The same things were measured in two ways. Each way mixes the same 10 hidden numbers, adds some noise and spreads widely along 7 directions of its own, which tell nothing about the thing.
Some things both ways: the first way, then the second way.
[-28 -36  17 -53  -3  -8  25 -32 -34 -27  24  23  -2  18  55  19 -11  17
  78  91  37   4 -33  17 -28  34 -35 -21  -8]
[ 19  17 -16 -13  11  28  24  28  -6  -8 -21 -36 -45   8  -4 -27  25 -30
 -20 -45  -1 -28  14  41   0  13  41  10]

[ 26   7  35 -11 -17  -4  30  29 -10 -18 -58 -17 -75  10   6 -19 -17  17
   5  12  19  19   5  -9  -9   6  22 -10 -47]
[  5 -45  16 -32  21  66 -13  22 -12  44 -12 -73  13  22  40 -16 -14  23
  11  16  54  42  -3 -16  39  23 -42 -66]

[  1  -2 -19  29 -20  29  30  -9  -6  17  13  18 -21   6  32  -7 -29  31
  11  -2   1  28  22  -4  25  15  33  10  20]
[-21 -53  12 -42 -56  14  81   5  46 -31  -5 -36 -21   4  -8 -15 -23 -40
  74 -35 -23 -35  40  27  -4  46  15  48]

[ 12  -7 -42  35 -26 -47 -58   4  -7  60 109  95 -27  -3  56 -30  14 -15
 101 -45 -22 -65  -3  11  52 -46  27   9 -19]
[-69  20 -40 -22   7  28  29 -64   4  -1 -23 -17 -13  44  -7  77  38 -38
 -36  -2  17   6  17  -4 -32   2  16 -39]

[ 73  16 -12 -14 -15 -16 -24  14  -1  25  16  24 -25  14 -35  12 -24   6
  16 -28 -42 -27  44 -30  17 -14  32  51  -5]
[  0  57 -76  25  57 -12 -40 -29 -35  -2 -38 -32   9   3  -1  43  13  -9
 -12   3  22 -11 -23  -8 -18   8 -18 -24]

[ 45 -31  33 -70   9 -12 -13  40  25 -53  -6  28 -65  18 -18   2 -76  -2
  21  30   6  39 -62  -8 -35  -6 -17  62 -24]
[ -6 -87  30 -34  34  -2  56   6  51  74  30 -21 -25  41  40 -11  19  46
  66  75  -6  10  25  30  27   6 -11 -62]

[-12  22 -65 -10 -30 -30 -16 -32 -71  83  28  40  32 -22  72   8   2   6
  80 -17   8 -53 -18  -5 -27 -10   8  34   4]
[ 40 -15 -18  12  50   7 -29  -9  -7 -11  -9 -16  47  17   8  -4 -34  57
  71  27  42  37 -14 -56  22  46 -30 -67]

[-11 -16 -15 -24  19 -12  -4  42 -50 -10  -2  16 -46 -34  34 -10   9  23
  36  21  62  19 -62  22 -19   6 -12   0 -46]
[ 55 -32   2 -22  73 -11 -13  12  47   4   6 -21  30  22 -11 -40  -3  81
  84  37  15  10 -15 -27  30  47   7 -60]

[ 16  32 -18   5  -4  -5 -16  19 -48  15 -30  12 -34 -26 -15  -2  -9   7
  54 -47  -9 -22 -10 -35 -17 -16  27  49 -21]
[ -1 -68  69 -25 -28  78  14  17  37  15  33 -35   1 -22  52 -52 -68   4
   5 -36  18  54  -3 -48  34  21 -18 -42]

[ 87 -31  13 -47 -22   7   1  26   0   2  98  48 -53  26 -17  12  -4  -4
  -4   7  -3  14  44  33  39 -28  29  36 -14]
[ 40 -12  42 -25   3  56 -23  64  10  42  23 -41  -6   3  39 -27 -21   6
 -46 -55  10  22  -5  13  48   1 -11   2]

[ -6 -62 -60  -3  52  27 -37  59 -29  33  76  36  26 -60  52  -3 -23  27
  32   8  53  33  -4  38   3   5  12  12  42]
[-10  30 -59  -9  19 -14  -2  10 -18  -9 -31 -17 -15  19   3  40  47 -18
  -7  -4   9 -26 -29  34   1  10  34 -21]

[  4 -15 -26 -20 -44 -10  -4 -77 -18 -10  20  54  -4  39  43   8 -48  -2
  68  10 -11 -27 -36 -41 -39  -7 -13  51  14]
[-32 -71 -34 -33  -9  -5  38 -42  50 -19 -21 -13 -23  30   5  22   1 -19
  66  16   2 -46  34  16  -2  58 -13  -5]

[ 44 -33 -29 -13   9 -34 -60 -12 -28  -6  -5  55 -45  28  -6 -49 -16  11
  55 -31  22 -53  -7 -38   2 -65 -22  79   4]
[ -8   6 -45 -11 -23  38 -28 -15  32 -43   0  11   5   3 -24  19 -26  -1
  56 -41 -14 -34  -2  -4   5  17  22  11]

[ 27 -21  -5 -27   0  -7 -15 -14 -28   1 -18  13  -6   8 -28   1   9  -6
  43 -15  18  -8  23 -21  19 -10 -27  54  36]
[-20  -1  24 -17 -50  85 -28   5   9  -7 -11   8  11  -4  21 -15 -50  -6
 -18 -50   6  40 -19 -10  36  -5   7 -30]

[-10 -10   2 -26   0  27  29 -23 -45  15  61  34   1   2  44  21 -35  17
  70  30 -17  13   4  13 -16  22  43   5  -6]
[ -3  32  27  51  82   8   8  28 -28  62  19 -47 -42 -30  21  13   0  15
  17  -9 -50   9   3  11  -7 -65  26 -30]

[ 15  11  22   2 -73  29  31 -74 -44  -6 -48  -9  -5  17  19  38  -7 -41
  46  48  32 -39  51 -16 -65  -6  -3  -9  39]
[  1 -14 -32 -14 -21  -8  30 -18  51 -20  19  29 -13   9  -6   5 -24   5
  50 -36 -16 -43  -2  15 -12  52  19   6]

[ 21  23 -13  15 -29   5  19 -22 -66  30 -62  -1 -46  -4  12 -26   9 -11
  33 -59  17  -7  17 -30 -21 -22  42  23 -21]
[ 13  20  -9 -20  19  27   6  52 -18  45 -32 -63 -45   9   2 -20  25 -28
  -9 -12  -9 -34  13  75  25 -31   9  32]

[ 29   6  17 -49 -16 -32   2  13   7  32  33  13  27   4  16  41  -1   8
  61  30 -26 -13  43  -2  35  40  -6  -7  18]
[-28  29   2  -1  19  15  30 -39  13  37   1 -11  12  15  -7  -3   0  21
  18  32 -18  39  11   6 -22 -28   1 -41]

[ 34 -25  10  14 -25  20  23   4 -59  -3  42  57 -66   7  29 -16  14   5
  11   3  60  18  -6  42  20 -29  21   6 -17]
[ 18 -54  35  47   9 -53  42  63  31 -38  33 -34 -41 -73  38   5 -54 -44
 109 -28 -19 -39 -35 -51   6   5  17  58]

[  5  -5  -8 -15  -3 -10  -7 -23 -38 -24 -22  17 -39  12  -4  -2 -14   6
  57  -2   8 -16 -25 -38 -13  -5 -18  28 -20]
[-31  57 -94   3  51 -12 -35 -65   8 -34 -49   1 -10  21 -41  64  40 -14
   0 -13 -18 -50   4  14 -28   6  33 -14]

[ 53 -20  23 -29   8   8   3  79  -7 -16 -59 -21 -36 -31  -4   2 -31  20
 -18  25  50  40   9   7 -45  14  19  -7  -4]
[-13 -84 -36 -73 -30  46 -16 -50  68  -4   5  10  27  61  28  12 -12  25
   9  14  53   3   7 -12  30  88 -46 -62]

[ 24 -16   7 -30  -3  14  11  -7 -40  -9  50  38 -44  20   3   4  -1   8
  52   6   0  -3   9  -4  21 -10   3  21 -26]
[ 37  31 -15 -18  75  20 -23  31  -7  40 -17 -51 -26  13  -6 -29  41  23
 -18 -11 -23 -21  14  53  21 -16  27 -23]

[ 14 -27 -36 -89  -8  11  -8 -19  19 -46  17 -15   8  28 -10  46 -74  37
  40  35 -30 -18  -9 -55 -48   6 -59  81  16]
[-71 -11  28 -59  20  72   3 -12  21 106  -4 -75   7  33  16  25  25  28
  -5  46  -6  44   6  37  19 -56 -18 -65]

[ 14  -9 -19  -5  12 -28 -29  45 -43  14  34  72 -43 -10  14 -35 -13  33
  57 -40  19 -19 -56   1  38 -39 -12  61 -20]
[-33 -69  80  -4 -39  83   0  21  18  11  39 -43  28 -26  56  -5 -64   7
  34 -23   6  82 -14 -59  31  -7 -17 -50]

[ 15 -12 -48  -2 -15 -37 -24 -19 -23  19  38  84 -70  23  57 -44 -29   0
  36 -49   9  -3 -95 -16  -3 -41  11  71 -48]
[ 16  24   5  13  24   0 -23  49  -3  -1 -17 -41  -7  -9  -3  25  -1 -21
  12 -44 -11 -20 -15  20  18 -12  14  47]

[   6   23    4    2    6  -53   -4   21 -111   43  -38   34  -50  -26
   10  -29   50    5   55  -17   64  -32  -38   14   22  -22   -2    8
  -53]
[ 54  65 -41  41  56 -32 -14  25 -25 -16 -19 -21   5 -13 -24 -19   2  14
  40 -10  -9 -18 -18  13 -14   2  19  15]

[ 50 -24  24 -63 -11  -5 -18   5 -14  21 115  55  25  18  -6  42   9   1
  78  48 -18 -37  70  33  55  -5 -23  18  37]
[ 57 -42 -35 -32 -13  40  21  -5 -11 -59   9  -2  -8  19  41 -53 -19 -19
 -31 -41  45  12  27 -42  21  90  -4 -58]

[ -2 -50 -16 -42  57  25  -4  19 -59  17  31  27 -19 -18  19 -22 -21  13
  49 -10  46  40 -24  26   7 -10   1  49  10]
[  5  65 -85  24  33 -12 -18 -13 -37 -59 -27  27 -37  21 -17  75  29 -47
 -16 -54 -30 -61  18  10   3  -5  59   6]

[ 32   6  27 -21 -25  17  27  -3 -20 -17   1 -20 -82   6 -32  29  22 -27
   3  27  21  21  16  16   5  -1   6  -3 -49]
[-27  31 -19   9  81 -75  51 -31  29  39  -2 -14 -21  10  -9  63   7   7
  53  42 -10 -21 -19 -18 -20 -16  12 -17]

[ 12 -20 -33 -57  21  -1 -32  -3 -22 -12  17  23  15 -10  -4  31 -65  30
  46  58 -12  -8 -22 -18 -66  10   1  69  11]
[-22 -21  15 -17  31  46  19  19  -6 109  -8 -67 -31  28  33 -17  33  26
  -6  38  12  16   8  73   3 -23 -22 -49]

[ -3 -10 -20  -1 -35 -11   0 -15 -43   4  40  41 -26   8  36  -6  19  30
  51  42  32 -40   1  19   4 -22 -15  10 -14]
[ 34   9   6 -29   6  54  -1  58   1  16 -15 -73   0  19 -23 -43  25  11
  11 -35  13  -7   9  55   5  18  20  19]

Other things, the second way, with their names:
j156: [ 61   8 -19 -52  -5  74  -9  31 -14  14   1 -47  25  38   0 -62  -9  34
 -27 -53  31  14  21  32  22  68 -12 -30]
j447: [-57 -52   9 -39 -62  26  61 -23  42 -20  26 -16 -15  -6  38  30 -35 -60
  18 -17   3   7   5 -41   4  12  -6   0]
j262: [-54  52   0  -6  34  -9  43 -35  32  44  21 -19   3  14 -41  64   0  20
  58  -6 -75 -12  25  27 -35 -42  30   8]
j523: [-31 -47  52 -10 -35  31  68  19   6  23  52 -61  -4 -27  78   1 -24 -46
 -41 -27  33  64 -21 -47 -19  18 -20 -32]
j669: [  0  20 -81  41  46 -37   9 -32 -30 -35 -58 -23 -16  14 -17  34  20 -21
  51  12  32 -42  -6   4 -41  50  -1 -12]
j824: [-37  50  38  41 -27  31 -12   6  19  11  35   4  36 -20 -17  56 -44   6
  34 -54 -48  38 -15  -5 -21 -49  16  36]
j309: [  3  47  22  26  36  -8 -15  48  26  47   7 -50  -8 -51 -20 -13 -31  22
  72 -27 -55 -26 -41  37  -6 -48  21  50]
j996: [-38  21  24  37   9  -9  32  18  18   2 -10 -47 -45 -62 -13  -2 -11 -37
  61 -34 -73 -30  -9  30 -31 -48  49  51]
j695: [  2 -21  31  12  26  19   6  21  21  42  30 -47  28 -16  13 -29 -14  58
  80  34 -13  44 -19  -2  -5 -12  -4 -42]
j310: [ 15  52  48  31  39 -15  37  51  11  51  22 -26 -15 -26 -16 -26  -4  29
  44 -21 -61   7 -15  44 -19 -47  49  19]
j516: [ -5  14 -47  25  51 -21   3  -6 -29 -27 -47 -42 -38  -4  13  25  43 -51
  -2  17  17 -21  -7  -6 -11  -5  17 -13]
j847: [-21 -25  -3 -15  55  31 -10  -9   5  77 -20 -30 -10  44   4   6  27  60
  66  71 -23   6  24  55  30 -34  -7 -69]
j712: [-65 -61  25  -2  21 -14  67 -35  38  37 -11 -55 -20  -7  13  16 -16  -1
 107  57 -23   0  20   3 -18  -4 -23 -19]
j624: [-107   31  -21   10  -25    5   27  -55   17   30  -36  -23  -33    4
  -11   89   11  -68   -2   -9  -38  -27   16   51  -42  -49   -1   47]
j987: [-21 -26 -54 -11 -10 -12  15 -54  47 -57 -26  14 -34  -3  12  30 -39 -56
   9 -34  47 -50 -20 -52  -8  66 -10   2]
j161: [ -9 -32 -13  12   4 -23  53   4  30  13  15 -23 -43 -29  17 -28 -11  -3
  78   1 -39 -43   0  38 -22  19  15   4]
j160: [ 32 -20 -66  -1  24 -10 -33 -46  40 -58 -36  26 -11  24 -19  -2  -7  -5
  33 -17  -1 -56  30   4   6  65  -4   9]
j97: [ 18  36 -15  -2  21  47 -46  21 -19 -27 -26  -9  12  22 -14  23  -5   6
   5 -35  18  11 -10 -18  37  -6  27 -20]
j566: [-64 -55  41  11   9   9  14   0  41  44  26 -63 -23 -53  58  24 -29 -26
  35  19  -4  17 -41 -36  -8 -33 -21 -19]
j496: [ 67  36 -23  -4  52 -21 -21  26  29 -37  19 -23  51 -14 -47 -29 -32  66
 108 -27 -25 -15 -27 -31   6  35  34   4]
j498: [-59  22 -47 -53 -14  51  13 -55   5 -19 -52 -34 -21  36 -10  33  51 -62
 -73 -28   0 -10  33  34 -15   6  25 -18]
j180: [ 23  40 -32 -41  51  36 -23  -4   4  42 -33 -27  13  59 -42 -17  45  59
   3  -1 -28 -11  36  85  13   8  20 -30]
j265: [-56 -34  52  36  17  -4  51   1  -4  75  13 -31 -11  -3  38  50 -38  12
  81  39 -20  36   5   3   0 -37 -31 -27]
j767: [-42  40  -9  15  65  -2 -43 -36  11  37 -18   0  36  30 -17  88  -2  42
  51  50  -1  32 -21 -28  14 -52  -7 -48]
j792: [  5  38 -32 -15   0  20  -7   4  -8 -13 -15 -23   2  14  -5  16  15 -26
 -31 -39  -1  -7   3  21   0   6  14  10]
j855: [ 29   9  -4  -2  -8 -28  42  31  30 -15   4 -14 -44 -28   3 -23 -40 -53
  24 -50 -27 -55   5  12  10   7  12  75]
j372: [  1  20   5 -42  -3  31 -18   9  39   7 -31 -13  48  33 -44 -18   2  59
  51 -10  -9  13 -19  44  17  23  25 -17]
j337: [ 65  74 -47  18  48 -46   2  41   3 -34 -18   3 -37 -17 -39 -15 -12 -13
  42 -54 -29 -78 -21  16  10   4  57  58]
j112: [  0 -30 -17 -21  34  29 -19 -39  15  40 -24   5  32  73  -4   1  25  73
  44  59 -16  28  50  55  23  18 -23 -73]
j589: [ 30   1 -71  22   6 -26  -4 -23 -20 -98 -17   6  16 -15  17   0  -9 -25
  14 -31  20  -5 -20 -52 -15  80  13 -36]
j147: [-44   0  13 -12 -24  33   0   1  23  -9 -16 -34   5  -7   3  34 -24 -32
  22 -20  15  13 -27 -21   7 -13   3  13]
j585: [ -8 -25  10 -40 -26  19  57   0  38  -6  14 -34 -49 -23  30 -10 -56 -72
 -12 -56   8 -29  12 -36  16  18 -10  35]
j378: [-48  41  -1  32  26  12 -38 -61  24  21 -17  24  41  25 -24  54   2  41
  27  30 -35  50   3   8 -17 -44   2 -41]
j276: [-30  19 -62 -31  48  -6  21 -36 -17  25 -78 -69 -31  20  -7   0  42 -28
  -3  34  21 -33   6  42 -14  15 -12 -27]
j572: [-16 -72   4 -28  13  68 -48 -20  29  23 -29  -9   8  40  21   5 -15  51
  39  12  33  14   2   5  45  43 -26 -79]
j859: [-20  -8 -28  29  50  -6  24 -18 -43  24 -35 -65  -2  15  18  43  -6  -5
  53  37  48  12   0 -23 -20  24 -41 -43]
j808: [-31 -41  50 -45 -14  62  36   3  44  59   8 -44   7  14   5 -39 -19  43
  56  18 -10  38   8  28  12  -2  -1 -43]
j245: [ -6 -62 -24 -41   2  -5  63  -1 -11 -27 -16 -48 -20  28  52  10  29 -53
  -8  28  65  12   3 -36  13  57  -9 -53]
j240: [-35  31 -89  -4  18  -8 -13 -81  28 -47 -69  38 -20  44 -45  43  43 -13
   8  -2  -4 -50  13  36 -28  32  37 -21]
j610: [ 12  82 -40   2  19  19 -26   1 -16 -20 -31  -3   4   9 -24   8   8  -6
 -33 -43  16   1 -36   1  -6   1  39 -13]
j790: [-67  10  18  17  -4 -12  70 -21   4   4  -3 -43 -23 -25  14  51 -23 -61
  29  -8  -5  11 -10 -34 -37 -21   7  10]
j361: [-13  49 -30 -53   2  76 -23 -15 -17 -21 -54 -70  36  38 -41   8  22 -16
 -41 -52  18  17  23  15  -1  26  12  -9]
j773: [ 40  56  -8  14  61  -3 -40  40  14   2  36  -9  40  -2 -29  -4  32  77
  40 -17 -49  16 -34  16  -2 -18  67 -33]
j287: [  4 -25 -31  23  26  -5   4 -19  15 -29 -21 -34  -1   6 -17   7   5   7
  66 -16   0 -28  18  15 -34  62   0   1]
j415: [ 17  19 -37  51  81  21 -64  31 -55  10 -43 -95  18  -7  -4   3  43  30
  44  24  33  14 -29  11 -19   1  -5 -41]
j305: [-23  -4  26  -7   5  -9  51  -7  78  -6  15  -2 -38   0 -26  13   5 -22
  40 -24 -40 -31  15  14 -21 -16  53  42]
j900: [ 42 -41  -3 -29   8  85 -35   6 -10 -11 -18 -34  26  17  23 -68 -35  46
  11 -16  55  44  -1 -28  39  67 -25 -89]
j133: [ 39 -21  33  61  34  -7 -25  51 -15 -37  38 -17  33 -28  30  40 -64  15
  94 -16  17  38 -30 -99  30  -2  -7  -8]
j857: [-45  50  22  17   3 -21  38  -8  40  53  49 -26  11 -37   2  21  -8   4
  16  -6 -59  24 -32  14 -51 -52  19  16]
j899: [-24 -17 -28 -45   4  37   3  13   4  27 -34 -63 -42  15  25   1  44 -41
 -36  -1  18 -27  -2  49  15  -1   4 -13]
j185: [-17  41 -73   4  43 -29  -6 -28   7 -16 -36 -15   8  21 -38  30  50  15
  61  42  -9 -26 -19  26 -28  -4  34 -21]

Some of these things the first way, each followed by its name:
[-16   5   1 -20  -6  35  61 -11 -78  36   4   1  11 -24  37  27  -8  22
  15  44  42  52   7  40 -16  38  36   6  17] -> j265
[ 68  -8  14 -19  17  -4  -4  60  10  26  39  43 -14   2 -23  -4 -27  27
  -3 -33 -22  56  21  10  66  16  41  57  24] -> j112
[ 20  17 -17  68 -17 -10   2   1 -25  51  38  75 -45   9  39 -44   6  15
  38 -62 -18   4   4 -11  64  -8  77  -3 -25] -> j712
[ 29  60  36  13 -62  19  34  67  21  12 -41 -30 -25 -33  10  41 -56   3
  15   7 -21   1  18  -9 -36  27  43 -33  -8] -> j523
[ 35   9   0 -18 -19 -15 -15  12 -52 -42 -42  29 -62   6 -15  -3 -32  12
  45 -11  19 -41 -57 -53 -49 -28 -18  47 -37] -> j566
[-12 -13  -8  25  -9   5  16 -32 -22  -5  17  59 -15  22  49 -14 -27  29
  51   0  -6  15 -24 -31  13  29  24   3   0] -> j996
[ 48 -10  -9  -3 -61 -20 -30 -29  40  -3  31  51  -6  45   5  10 -19 -13
  53 -11 -24 -57  38 -40  24 -26 -32  37  43] -> j185
[  2  33  -4   5 -59  -9   9 -30 -46 -22 -33  25 -23  14   5   6 -16  34
  51  23   6 -60 -16 -42 -34 -16 -23  44  -8] -> j415
[ 36 -14  -3 -41  -2 -15 -20   2  16   4  45  28 -25  29  -6  11 -44  24
  35  44 -26 -26  20  -6  14 -16   0  44 -14] -> j156
[ 12 -11   0 -72 -17  39  37  -7 -22 -57 -25 -60 -27  15 -45  50 -19  37
  -1  73  34  -8  26 -16 -18   0 -76  47   4] -> j496
[ 15 -16  -1 -57 -16 -10  -2 -13 -37 -12  56  41   7  13   9  32   4  12
  69  30   8 -18  -5   1   8   6 -42  34   9] -> j516
[ 46  -6  24 -21 -13  33  25  -2   7 -19  20  -3 -43  31 -53  18  -4  17
  -2  17 -16  23  65  -4  58   7   8  36   1] -> j180
[ 17  27  11  15 -20  21   1 -32 -58 -19 -79  -3 -12  -1 -28  13 -40  -4
  47  -6   3 -28   6 -58 -53 -11  10  46  21] -> j161
[ 24 -29 -28 -75 -30  30  38  13  -9  29  72   8  23  -2  49  39 -36  27
  -2  44  21  37  17  53 -11  12  -4  43  36] -> j133
[ 40  -7 -40 -22 -28  10   6  23  15  43  23  -6  -7  -8  24   9 -18   2
  -2 -41 -10  34  36   0   7  14  37  34  16] -> j767
[ 20  34  -4  -4 -29  -7  11  21 -70  31 -50  -1 -35 -24  -6  -2   6  11
  11 -17  38  -8 -11   7  -1 -23  -2  52  -7] -> j824
[  0   2   7  33 -42 -14  19 -32 -21  44  64  66 -14   7  76  -2  16 -17
  61  13   6  -4   7  26  32   9  38 -42  -6] -> j310
[ 14 -21 -17 -74 -20 -12   4 -15  -4  -4  40  18  15  18  34  38 -42  19
  48  48   0  -5 -19 -10 -24  14 -45  39  20] -> j792
[ 28  13   6  -9 -23 -10  14 -14 -29  20 -24  -2 -62  17  20 -17  -3 -18
  41 -27  -8 -12  15 -24 -13  -6  48 -17 -61] -> j585
[-10  15 -12 -19 -42  13  30 -33 -22   8  17  -5   2   5  13  44 -10   7
  47  37  -5 -13  13  -6  -8  20 -13  15  -1] -> j790
[  0  21  12  26 -38  -2  23 -30 -50 -17   3  50 -37  12   8   5 -12  29
  40  41  10 -17 -27 -10  -5  -1  14  25 -21] -> j287
[  8  38 -36  36 -21   2  -6   1 -55  63   7  16 -17 -28  -1  -6   7  16
  28 -23 -11 -22  33   1   7 -14  64  38 -15] -> j859
[  3  22  -9  61 -61  60  59 -11  -9  22 -56 -52   3 -25  12  25  27   2
 -22 -17  30  36  87  -4   6  39  25 -36  49] -> j372
[-10 -17 -28 -78 -38  17   8 -49 -25 -44  42   0  21   3  -3  75 -20   5
  58  77  10  -6 -19  -4 -67  23 -59  57  23] -> j305
[ -2  10   7 -43 -15   4  13   2   2  -9 -19   2  31   0  12  55 -61  12
  51  35  -8  -1 -25 -34 -27  41 -43  30  41] -> j589
